The rows are grouped in 4 different ways at once. Each group adds its own fixed numbers to the row, and there is some noise. The rows also spread widely along 11 directions, which tell nothing about the answers.
Known rows, each followed by its group in each grouping:
[  4  13   4  11  39   4 -10  -1 -13   5  -6  -2 -22   1  15   9  -9  -7
  -3  -8 -26  -6  -3  18   5   4  -8   0  -3  16   1]
(3) Q196 Q955 Q284
[ -2   7  12  12   5 -20   3  -2   7  -3   8   8 -10   6   7   9   3  -4
  20 -16 -19 -10  -2  -7  -2   8  -3  17  -9 -12 -10]
(3) Q404 Q796 Q773
[ -4   3  10   0   1   2  -6 -16  -8  -8   1  14  -9  -2  -1  -3  -5 -23
  17   7  14 -13   3 -11  19  -4   8   1  -9  -2   8]
(2) Q676 Q955 Q514
[ -7  17  -4   3  -4   9   3   3 -17  22   0  -1  -3  17  19  -3   7 -10
   6  12  10  -2 -12   5   4   1  -3   3 -16   7   5]
(2) Q404 Q729 Q514
[  0  16  13   8  13  -6   8  -2  23 -13  16  11 -10  10  -8   6 -17  -9
  23   0  18 -10 -17 -16  11  21  -4  -2  10  18 -24]
(0) Q196 Q796 Q284
[-14  13   0   4 -19 -10  13  25 -10  15  16 -15   9  12   8   2   8 -17
   7  21  17   5 -25   3  -3   6   5  12 -18   8 -11]
(1) Q746 Q729 Q773
[  9   9   0  11  17   1 -12   4 -15   7   6  -3 -11  13  13   8 -10 -18
  15  -9 -11 -18 -15   3   7  -6   4   3   2  12   3]
(0) Q355 Q955 Q284
[ 12  -2   4   1   1 -10  -6 -10   0  -7   2  18 -13   6   9   2   0 -14
  25 -15   1  -7  -1 -14  19   8  -7  12  -9  -3  12]
(1) Q355 Q955 Q514
[  0  -1  -2  -6   1  -5 -13  10   2  14   6  16 -10  12  10 -12   7   1
  -8   1  -2  -1   1  -7 -13  23 -25  -1 -16   1   4]
(2) Q746 Q955 Q773
[  6  -7   9 -19  10   6 -37  21   7   9   4   9  -1   9 -11  -1  16   6
  -4   1  -3   8   0 -11 -16  12 -21 -11   5  16 -14]
(2) Q314 Q729 Q773
[ -9  -2  14 -15   5  -4 -24  15   0   8   9   1   4   2 -14  -1   7 -14
   1   7   4  -5  -3  -6  -7   6  -1  -8   4  19  -7]
(3) Q676 Q729 Q773
[ -1  -5   6 -23 -11 -14 -28  24 -12   9   0   0  14   6  -1  -4  35 -14
  -1 -11   3  14  -5  -3 -14   2 -26  13   2   1  12]
(1) Q314 Q796 Q773
[ -4   7  23  -9  -1   5  -8 -11  -6  -4  -5   9  -4 -11 -10  -2   7  -9
   8  11  22  -6   8  -3  10  17 -10   0  -3  13   4]
(0) Q355 Q955 Q773
[  7  11   9  -4   5   5  -4   8  -3 -12  -2   8   2   4  -1  18  11  -6
  11   1   7  23  -7  -7  15   5 -19  23 -13  -6 -10]
(1) Q355 Q955 Q773
[-20  24   5  14  20  -8  19 -17 -17   4  -1  17 -13   1  22   6  -3 -25
  -8   2   3   6  -2  19  18   4 -10  20 -20 -17  15]
(1) Q196 Q729 Q773
[-13  10  16   1  11 -12   2  -5   0  -5   5  17  -7  -5  -1   3  10 -13
  -9  -4   2   1   3   7   3  11 -17   9  -9 -12   5]
(0) Q746 Q796 Q514
[ -7  25   9  10   9  27  -5 -12  -4   8 -10   7  -7   3  -3  11   4  -6
  21  14  19   5   1  -1  12  -5  12  -3  -2   7 -10]
(2) Q196 Q796 Q514
[  2  10  -1  13   2   8  -2   2   7  -1  12  15 -14  15   7  10 -12  -5
  28   6   2  -3  -6 -20   5  -5  11   6 -13  -9 -22]
(2) Q314 Q796 Q773
[ -9   7  16  12  16   4 -18 -11  -7  19   3   3 -13  -1  -2   1   2 -13
   8   1  -7 -22   4   9  -4  -3  21 -15   4  15   1]
(0) Q196 Q729 Q514
[ -2   0  17  -3  -3 -18   2  -5  -2 -19   7   6  -3  -4  -4  -4   5 -13
   9  -3   5  -7  -3  -8   5  12 -13  13  -9  -5  -3]
(2) Q676 Q955 Q284
[ -2  -5  17   4  -9 -18  -5 -19  -1   2  -1   6 -15 -11   9 -14   1 -12
  30 -10   5 -28  10 -10   5  17   7  -1   0  10  14]
(1) Q314 Q796 Q773
[  7  -3   2  -5  10 -18 -13  15 -15   1   2 -13  -7   3  12  -3   3 -17
   2 -11 -13 -13 -13   8   2  10 -20   6  -1  22  14]
(3) Q746 Q955 Q284
[  3   1  10  -2   6  -9 -17  -1 -14  -1   0   4  -8  -1  10   2  10 -12
   3 -10 -13  -8   2   1   3  -4 -10  11  -8  -7   9]
(2) Q404 Q796 Q773
[-13  17  11   7 -12   7   2  -8 -23  16  -9  -6   1  -5   3   6  17 -11
  20  17   9  -3   4   8   2 -10  15  11 -22  -2   5]
(3) Q196 Q729 Q773
[  5   9   3   8  22   0 -12  21   6   2  13   1  -7  14   0  11  -1  -1
  -4  -2 -15   3 -16   0  -9   8 -10   1  -1   8 -21]
(0) Q746 Q955 Q284
[ -4   7  22  -4  -2  -4  -4  18  -9 -13  11 -21  -1 -16  -7  12   7  -9
   2  16   0  -1 -10   9   2  -2   3   7 -11  13 -24]
(0) Q314 Q796 Q773
[ -1   2  -2   6 -12  -1   1   9 -10  -1  17   5 -10  11  11   0 -13 -14
  22  17   2 -11 -12 -16   1 -16  21   7 -30 -10 -11]
(2) Q314 Q955 Q284
[  3   9  11   0  -2  15  -4   3  16  -5   8  13 -11   1  -8   7  -1   9
  21  14  14   1   0 -19   2   7   7  -6 -10   9 -26]
(0) Q314 Q796 Q514
[-10   7  20   5   5  -4  -9  -3  -6  11   3   2  -8  -7  -4  -2  12  -2
  -5   5  -6  -7   5  10 -13  11  -2   1 -12   1  -4]
(0) Q196 Q955 Q773
[ -7  -3  22   3   3 -17 -20  -2 -16   0   6  -1  -2 -10  -5   2  11 -24
   6  -8  -8 -21   3   4  -6 -13  11   2   2  -4  11]
(0) Q746 Q796 Q284
[ -1  -8  13 -27   7   3 -31  -1  -7   8 -13  21 -14 -14   2 -12  16   4
 -11   4  -3   1  27  -2 -10  14 -25 -10 -14   7  21]
(3) Q314 Q796 Q773

New rows. What belongs after each?
[-10   8  15   0   7   1  -5  -3 -12   4  -4   0  -6  -9   4   2   9 -14
  -2  11   6   1   2  11   9   3   2  -1 -10   9   6]
(1) Q746 Q729 Q514
[  0  -5  11  -8  -7 -18  -2 -12   0  -2  10  24 -16   1  10 -14  -4  -6
   7   2   8 -19   5 -16   1  13  -9  -1 -20  -2  16]
(0) Q404 Q729 Q284
[  2   1  24  -8  23   3 -22 -11   8 -12   0   6 -15 -15 -13  -1 -10 -16
   6   2  14 -21   4  -2  19  16  -3 -22  19  37   1]
(0) Q746 Q796 Q514
[ -7  13  18  -2 -11   4  -9  16   9  16   9   0  13  14 -19   6  21   5
  18   9  17   4 -10 -12 -21  13   3  -2   5  13 -27]
(0) Q355 Q729 Q284
[ -7  14   9  -5  10  15 -11   0   9   3   5  26  -8  10  -8   3  -4  -2
   6  17  18   9   2 -16  -4  -1   2  -7  -9  -3 -16]
(2) Q196 Q796 Q284
[-19  10   1  -6 -12 -12   4   9  -8  24   7   5   0  14   5 -16   9 -11
   0  11  12  -5  -7   1 -18  15  -8   1 -17   6  10]
(3) Q196 Q955 Q284
[ -3  17  11  15  16 -18  16  -7   7  -8   6   2 -15   6  10   3  -5  -7
  11 -13  -5  -9 -12   5   6  22 -18  13   0   5 -10]
(2) Q196 Q796 Q284
[-11   6  12  16 -15  -2   1  15  -4   7  16  -8   0   7  -6   9  12  -3
  19  14  -9  -2  -9  -3 -16 -13  27  10 -23 -15 -31]
(2) Q314 Q955 Q514
[  5  12   3   5   2   9  -6   3  -3  10  -3   0  -6  13   9   0   5   1
  15   2   3  -2  -7  -6   2  12 -12   4  -5  10  -8]
(2) Q404 Q955 Q773
[-29  16  13  -4   2  -8  10   0   2  -6  13  26   0   2 -10   8   1 -26
  -4  18  18  10   0  -4   7  -4   3  10 -23 -23  -2]
(3) Q746 Q796 Q514
[ -5  -1  25 -12  -4   2 -28  -5  -6  -2  -4   5   9  -2 -23   0  23 -17
  15   1  15  -3   2  -9   3  -5   3  -4  10   5   1]
(2) Q404 Q955 Q514
[  1  10  -1  -6  11   0  -5  15   1   6   6   4  -3  14   8   1   3  -9
   1  -1   8   3 -15   0   3  19 -27   3   3  18  -4]
(0) Q314 Q729 Q773
[  0  12   2   7  27  17 -23  13 -15  21  -4 -12 -16   2  10  11   0  -5
  -4   4 -23  -6  -1  18  -4  -9   9 -12  -2  24  -4]
(3) Q746 Q796 Q514
[ -6  20  -2   1  -3  21 -10  -2 -13  13 -15  22   2  13   7  11  32   0
  11   0   7  27   8  -4  -4 -13 -13  18 -16 -29   4]
(2) Q314 Q796 Q514
[ -1   8   4  21  12  -3  -4   6 -11  13   2 -14 -15   4  14   6  -4  -6
  18  -5 -27 -18  -6  11  -4   3  10   4  -7  12 -12]
(3) Q314 Q955 Q773
[  2   7  21   0   9   0 -10  -2 -13  -9 -11 -17  -2  -9  -4   2  12  -9
  15  -3   2  -4  -5   9   8  10 -13   4  10  21  -6]
(2) Q314 Q955 Q284
[ 16  -6  22  -1   1  -8 -20  -6  -4   1 -11 -20 -11 -14  -4  -1  13   2
  32 -16 -13 -27   6   3   3  20  -2  -6  10  38   1]
(3) Q355 Q955 Q514
[ 13   8  -3   7  19   1  -9  -1  -3  -7   7   4 -12  11  10   5 -20 -27
  19  -8   7 -17 -19  -8  29   8 -11   1   9  20   6]
(0) Q746 Q955 Q773
[ -7   0  17  -3   4   2 -13 -24  11   2   1  30 -10   1  -9 -12  -7 -11
  20   4  23 -20  13 -24   8  18   3 -16   5   7   5]
(2) Q676 Q729 Q773
[  4  23  -7  13  14  13   9   9  -2  10  -9   0  -9  16  18  12   5   7
  15  -4  -7  15 -10   4   5  20 -25  16 -10   5 -14]
(3) Q314 Q955 Q773
[  1   2  18 -11  20 -12 -11  10  -9 -24   6  -1  -6 -11  -3  10   0 -19
 -13   2  -5   4  -7   8  12  -1 -19  10  -8   2  -4]
(2) Q746 Q796 Q284
[-25  16  23   1   3  -1   5  -6  -8   6   5   9   2   2 -10  -4   1 -21
  -1  18  20  -3  -3   5  -1  11   3  -1  -6   2  -6]
(2) Q355 Q955 Q284
[-18   8  13 -15   4   2  -4 -15  -6   7 -10  30 -13  -9  10 -16   7 -10
 -11  11  23   5  19   1   4  21 -21  -4 -14   0  23]
(1) Q314 Q796 Q773
[  3   5  21 -10  -3 -13 -11   1  -1  -9  -1 -12   6  -1 -10   1  11 -19
  23 -10  17 -13 -12  -6  12  20 -18   5  22  27  -2]
(2) Q355 Q796 Q773
[ -7   4  14  -8  16 -22  -6   9  -7  -9  13  -2   2   2  -2   0   0 -32
 -11  -4   8 -10 -19   8  10  11 -21   4  11  17   8]
(0) Q746 Q729 Q284
[ -3   5  -2   1   6 -12 -11   3  -3  12  10   7  -5  17  11  -8  -4 -28
  15 -14   7 -22 -14  -6   4  10  -9  -1  16  15  14]
(0) Q314 Q796 Q773
[ -8   2  16  -2 -13   0  -5  -5 -17   3   0  -4 -11 -14   6  -6   5  -8
  10  17   5 -14   9   2  -1  -2  11   1 -22   1   1]
(2) Q314 Q796 Q773
[  1   5  10  -4  11   0 -23   9  -3  10  -3  -5   0   1  -1   0   8 -15
   7  -5   7  -4  -6   2   2  10  -7  -7  17  26   3]
(1) Q746 Q796 Q773
[ -1  14  17   5   6  33 -30   4 -23  21 -20 -18   4  -5 -11  14  25   0
  17  13  -5   3   6  11  -5 -21  24  -7   0  16 -10]
(3) Q404 Q955 Q514
[-13   5   4 -13   7  -1  -6   5 -10  -7   9  25  -9   0   5   4  -7 -24
  -5  15   5   6   4  -7   9 -12  -4   9 -26 -15   7]
(3) Q314 Q796 Q773
[ -2  -1   5 -12  -2   9 -24  -4  -9  18  -4  24  -7   8   3 -10   9  -5
   2   5   9  -5  12 -12  -7   9 -11  -5 -12  -2  16]
(2) Q355 Q955 Q773
[-10  14   8   4  10  18 -13 -20  -7  12  -9  29  -4   5  -1  -1   7 -13
   9   1  17  -1  13 -10   6   3  -3  -1  -1 -12  14]
(0) Q676 Q955 Q773
[ -6   4  10  -1  -9   7 -19   8  -9  11   6   1   4   2  -8   1  10 -13
   8  15  13  -6  -3  -7  -5  -3  10  -3  -7   4  -3]
(0) Q746 Q955 Q773
[ 12  12  -2   9   6  15 -14   1 -11  20 -10  -3 -13  10  22   1   6   6
  21  -5  -6  -4  -2  -3  -2  -2   5  -1  -3  15   4]
(1) Q404 Q796 Q284
[  6   6  13  -1   7   9 -11   3 -12  -8  -8  -8  -4 -11  -3  14  14  -1
  10   4 -10   6   5   4   8  -6   0  11 -16   2  -8]
(3) Q676 Q955 Q514
[-19  12  14   3  12   8  -8  -7 -11  11  -2  16  -9  -4   1   0  11  -7
 -12  10  -4   3  14   9  -8  -3   3   0 -17 -15   1]
(2) Q676 Q796 Q514
[ 13  -4  -5   4  -4  -1 -20  -5  -5  13   2   5 -10  13  11  -7   5  -8
  30 -14  -2 -23  -1 -17   3   2   3  -4   2  11  12]
(2) Q676 Q729 Q514
[ 10   7 -11  -5   3  16 -22  21 -17   8   2   3   4  21   9  10  11 -11
   4   3  -2  15 -13  -9   1 -13 -12  15 -12  -6  -2]
(2) Q676 Q955 Q773
[  5   9  -1   5 -23   7 -16   7   6  22   1   4  13  23 -10   2  28   2
  40  -6  17   0  -9 -24 -14   4   0   8   6   0  -7]
(0) Q196 Q955 Q773
[ 17  11  -9   3  19  15 -14  23  -6   2   3  -5  -5  17  11  16   7   0
  -1  -7 -13  13 -17   2   4   0 -19  11  -5   9 -12]
(0) Q676 Q955 Q514
[-17   0  33   2  -4 -22  -2  -3   6  -1  10  -1  -8 -19 -14  -6  14  -3
  -3   5  -3 -18   9   8 -15  21   4  -6  -7   7  -8]
(0) Q746 Q796 Q514
[  5  -6   5  -6   2 -11  -6 -13  -2 -10  14  24 -22  -3  10  -5 -17 -15
   9   6   6 -22   3 -16  16   3   0   0 -23   0  14]
(0) Q196 Q729 Q773
[  8  10  12  -3  16  12  -7   3  10 -18   0  20 -14   0  -2  14   0  11
   8   7  -1  19   5 -13   3   3 -15   6 -16 -10 -25]
(2) Q314 Q796 Q284
[-12  16   3  15  22  -7  -5   0  -7   8   9   3  -2  20   0   8 -11 -36
  18  -9  -3 -13 -20   3   8  -9  13   3  13   6   0]
(3) Q196 Q955 Q284
[  1   9  19   8  10  -1  -6  -5 -11 -13  -1 -16  -1  -5  -7   6  -3 -21
  23  -1   5 -14 -11   1  17  -1   7   4  11  18 -11]
(2) Q676 Q955 Q284
[ -6   6   9  -1  11  -6   1   8  -8   1   8  -2 -20  -6  18  -5 -10  -7
  -8  11  -7  -5  -3  10  -2   8   0  -3 -18  14  -3]
(1) Q314 Q796 Q284
[-28  19  16   7   9   6  -4 -15  -6   9   5  26  -5   5  -8   1  -3 -24
   4  16  18  -3   5  -4  -2 -13  21  -4  -8 -17  -1]
(2) Q196 Q796 Q284
[-24   4  20  -3 -17 -14   0   9 -22  11   1  -4   6 -14  -1  -4  34 -11
 -16  17   1  12   7  19 -15  -2   2  15 -33 -18   8]
(1) Q746 Q955 Q514
[ -2  -6  27  -3   1 -20 -10 -13  12 -19   7  22  -5  -8 -15   6  11  -9
  20 -12   3  -9   9 -16   4  13 -10   9   1 -11  -6]
(0) Q314 Q729 Q773
[-12  12  25  16  10 -11   0 -18 -17   9  -8  -9 -11 -12   5   3  13 -14
  10 -12 -13 -20   8  21   1   7   6   6   2   3   5]
(2) Q355 Q796 Q514
[-17  13   8 -11 -23   7   1   4 -15  11   0  -7  13   7  -6 -17   9 -23
  15  25  45  -7 -13  -8   3   8   1  -3  -1  21   6]
(2) Q676 Q955 Q284
[  1  14   4  16   6  -2   2   4  -2  -7  10   4   0  17   0  15  -2 -21
  29  -7   4  -2 -20 -10  10  -9   4  16   4  -8 -14]
(0) Q314 Q955 Q284
[-13   1  15 -17   0  -9  -1  10  -2 -19  21  16  -4  -6  -9   4  -2 -23
  -9  22  16   4  -6  -5  11  -4  -3   4 -23  -4  -7]
(0) Q314 Q729 Q514
